The rows of a group lie close to one hidden flat surface of 8 dimensions, which may be shifted away from zero. Surfaces can cross.
Known rows, each followed by its group:
[ 12 -30  55 -19  -5  37 -22 -13 -29 -29 -15 -45 -39  13  25 -17  53] | G
[ 38 -43  -2  -5  31   9  15   7  -4 -32  -4 -27  15 -30  15   6   2] | G
[ 18  -8  -2  37  21 -35 -12  18  10  17  16   2 -49   4  45  13  26] | A
[  8  48  -5  53  -2 -54 -15 -58 -10 -23  14  13  16  19  52  32  35] | G
[ 35  10  56  32 -28 -41 -68  -3   7 -30 -10   7  58  33 -15  32  17] | G
[  6  -3   2  46   4 -18 -41 -56  -2 -13  22   6 -13  32  58   7  75] | G
[-17 -48  -5 -13  21  36  14  12  22  50   7  10 -38  13 -18  -1   1] | J
[  8  42 -21  -9 -34 -22  -7  -3 -12 -38   2  14  38   9  -8 -16  12] | A
[ 12  18  26   3  23 -26  -4 -51  13 -13 -15   6  47  -1  17  69 -28] | G
[ 25  13  10  51 -12 -20  24  14 -52 -46  -8 -31  24  -7 -24 -18   1] | U
[-12 -21 -10  28  31  10  41  16   3  40   6   3 -11 -13 -43  25 -36] | U
[-25  38  30  10 -41 -12 -60  28   4  12   3  10  -5   2 -22 -14  -5] | U
[ 26 -44  30 -54  22  13 -26   9  64  28 -17  24  40  14 -11  38 -41] | U
[-18  -4 -32  51 -12 -11 -31 -32 -24 -12  55  34  -3   3 -13  15 103] | J
[ 12  12 -16   1 -18 -20  -5  -6   0 -15  18  31  33  24 -31  28  36] | J
[ 27 -16  -4   3  27  -6  12 -11  -8 -20   0 -18 -24 -14  57   6  27] | G
[ 50   8  -2  45 -30 -33  34  14 -30 -27 -15 -17  12  52   0 -24  10] | A
[  1  27 -15  43 -20 -33 -42 -10   2 -22  17  14  34   0  11 -16  23] | G
[-22   1 -36  11  14 -26 -44  43   7  20  57  22 -59 -46  15  13  49] | J
[ 55  -7 -17 -47  16 -34  14  41  22 -20  -2  14  11  -3  17  36   6] | A
[-22  35 -13  33 -11 -10  21 -12 -30  15  16   3 -40  16  -3   7  22] | U
[ 16  37 -39  36 -12 -41  33  30 -34 -10  12 -15 -51 -13  43 -33  18] | J
[-33  42   8 -22  -6  20  28 -70 -17 -14 -23 -11  15   1  17   8 -24] | U
[ 24   0 -10  14  20   0  86   3 -38  -7  -7 -28 -39   6   7  23   2] | A
[ 15 -45 -10  45  16  21   6 -86   0  -7   7   4  27  47  33 -13  48] | J
[ 26 -15 -38 -23  12  16  87   6 -39 -29  -8 -18  -7  -8  -8 -15   5] | A
[ 30  18  37  10 -15 -17  11   8 -19 -30 -29 -18  44  13 -39  24 -35] | U
[ 37  -2 -18  69 -21 -31   2  32 -55 -60  13 -27  19 -20 -14 -47  39] | J
[ 20 -45  15  30  38  17   2 -42  20   1 -26 -32  15   8  72 -38 -24] | J
[  4  32 -33 -61 -42  -3  -1  53 -28 -55   6  -4  -9 -32   0 -53  27] | A
[ -4  -4 -31   7 -21  -8 -58   0  36   1  26  34  34  14  13 -43  24] | A
[-44  11   8 -60  -7  20 -23  17  48  62   0  38 -14   3 -25  17 -36] | U
[ -1 -22 -15  46  30  -9  49 -16   1  41  11  14  -8  18 -29  43 -10] | U
[-12  -5 -16 -13  12  10  36  31  -6  30  11   3 -54  -9 -12   9   1] | J
[ -9  39  32  64 -39 -35 -37  37 -25  -7  -3 -17   0   7 -29 -30  -8] | A
[ 39 -18 -13  11  34 -19  59  37 -20 -13  -4 -20  -9 -27 -14  33 -19] | A
[ 23  -8  59  11  41 -15  16 -30  -8  15 -20 -29 -66  19  64  70  20] | U
[ 38  16 -25   2 -17 -29  26 -19   3 -25   7  31  35  42   2  24  31] | J
[ 14 -17 -39  18  27   3  50 -44 -31 -47   9 -19  19 -25  26   2  26] | G
[  1  25  46 -12  10   8  17 -39 -37 -45 -35 -50   3 -26  23  20 -24] | G

New rows, each followed by its group:
[ 47   3  21  20  21 -37   9  10 -26 -37 -14 -39 -22 -23  67   9   2] | G
[  1 -41 -13  43   0   6 -30  12  31  38  16  17   1  25   4 -44   9] | A
[  5   3 -23  10   8 -33 -52  43  13 -11  30  16   2 -51  14   3  17] | A
[ 16  66   0  32 -21 -51  11 -25 -22 -29 -18 -12  17  17  51 -11 -13] | J
[-19 -18   9  20 -12  27 -44 -50  -6 -27  12   6  48   1 -24 -11  36] | G
[-28   7 -32  -6  13  26  63 -25 -18   3   1  -5   3 -17 -16  -5 -25] | U
[ 28  27  86  -6  14 -38 -39  -5   9 -19 -45 -27  18 -12  31  66 -53] | G
[ 35  17  -6  20  -4 -48 -14  -8  17  -3   5  20   8  37  41  18  21] | A
[-21  48 -23  44 -28 -35 -41  -4 -11 -25  13   5  39 -25  13 -39   5] | G
[ 49  -4  11 -22  17 -27  16  -7   9 -14 -12  -2  -5  28  37  47  18] | G
[ 43 -32  -9   0  -3   7  52   8 -24 -28  -8  -5  35  28 -47   3  14] | J
[ 25   9  30 -67   9 -14   1   2  32  17 -24   7 -26  24  42  45 -10] | G
[ 30  12  23  14 -27 -13  -1 -27 -44 -43  -7 -20 -32  48  34  -3  78] | G
[ -1  16 -20 -24  -6 -21 -17  50  23  25  20  33 -19 -11 -16  23   2] | J
[-22  14  -1  42 -37  -2 -62 -32 -11 -32  17  13  55   2 -24 -33  38] | G
[-15  53  38 -21 -51   0 -30  -3 -31 -19 -14 -24 -36  25  25 -37  29] | G
[ 33  -2 -23  -6   1 -12  39  24 -37 -52  -4 -33   1 -21  13 -26   6] | G
[ 43 -15  14 -29 -10   0  29 -27 -14 -39 -16   6  40  45 -31  48  31] | G
[ -4  -2  21   0  27  -4  14 -35  10  31  -5   4 -39  23  34  52   6] | U
[ 14  -4 -46   4  -2  10  77   6 -27 -22  -4  -1  47  -4 -62 -12 -28] | U
[ -7 -61 -26  17  10  32 -11   3  18  34  29  27 -14  24 -24 -15  47] | J
[ 38   4  59 -15 -15  -5  -9  -5 -27 -30 -27 -34 -34  37  32  14  38] | G
[  2 -22 -10  56  25 -19  -3 -19  25  58  27  35 -32  49  11  44  34] | U
[ 11  35   3  11  23 -30  24 -36 -15 -41 -16 -16  51 -37  17  42 -44] | G
[  2  21  41  13  12 -16 -33  -9 -19 -40 -16 -31  28 -51   5  25 -21] | J
[ 30  32 -22  24 -10 -41   6 -10  -2 -21  -3   1  16  18  44 -12   7] | J
[ 19 -40  -9 -55  -5  16 -31  52  32   7   3   8  -9  -3   2 -38  10] | G
[ 18  13 -47   8   5 -30  11   5   4 -19  19  12   2 -10  34 -13  20] | G
[ 15  24 -16  -8  -1 -34 -17 -34  40   2   5  37  28  32  42  28   6] | J
[-12  15  -3 -18  17  -9   1   5  39  51  -9   7 -43  10  60  -6 -42] | J
[ 16  71  -3  14 -38 -44  33  11 -37 -31 -19 -15   3  20   1   2 -19] | J
[  9  15   2   3  -6 -14   9  27  -4   5  -7  -9  -2   9  -8 -13 -24] | J
[  4 -41 -38  20  25  19  14 -20   1  -3  13  -6   4 -14  28 -33  19] | U
[ 44 -51   8   6  30   1  -2  10  -3 -23  -6 -30  -3 -15  41 -16  19] | U
[ -1   4   0  21  40 -17  36   8 -22  15  10 -17 -57 -34  19  48  -7] | A
[  6 -25  -6   5 -19  14   5  23  32  47 -10  16   3  52 -21 -38 -22] | J
[-29  71   8 -24 -24 -19 -14 -17   7 -12 -16  11  43 -11  -7  18 -47] | G
[  4  18   8  -8 -29 -14 -27  -6   0  -6   9  10 -22  40  30 -13  49] | G
[ 22  26 -28 -75 -15 -12  44  -1  23   5  -5  40   5  51  -6  38   0] | G
[-14  37 -58  17   7 -37   6 -22  19  -7  17  32  46 -30  20   6 -22] | G
[ -4 -19 -20  33  33 -12  17 -31  24  63  30  32 -65  42  33  52  45] | U
[ 34  37 -35  10 -34 -57 -13 -12  13 -37  20  56  58  46  -7  27  45] | J
[-15  -4  17 -11  28  31  20 -59 -22 -29 -16 -33  17 -41  18  16 -18] | G
[ 35 -48  12 -63  22  22 -18 -19  57  -6 -24  19  75  15   3  15 -37] | U
[ 17 -27 -25  10  -2  -4  -9  -2  54  49  -3  27   1  65  40 -54 -13] | J
[ -4 -20  16  -4 -14   8 -38  41  49  49  -7  19  13  31 -27 -33 -43] | J
[-52  23  -4   8 -13  15 -22 -30  18  28   2  22  35   0 -29  -8 -36] | U
[-24   2 -24   9  -6  24  25  -1  -1   3  -8   6  64 -22 -70 -25 -65] | U
[  2  52  30 -81 -45 -13   9  35  12   2 -28  21   2  34 -50  46 -28] | U
[-34  -7  17  -3  31  33   9 -30   3  21 -14 -19  -1 -37   1   0 -51] | U
[-43 -17  17  -4  13  38  27  -8 -20  32   3 -12 -44 -14 -43  30   4] | J
[ -5  30  10 -28 -19   3  32 -32  13  25 -25  19 -14  69  13  10  -7] | A
[  1  -4  37  19  34 -20 -53 -55  37  15  -1  15  11   4  54  57   1] | G
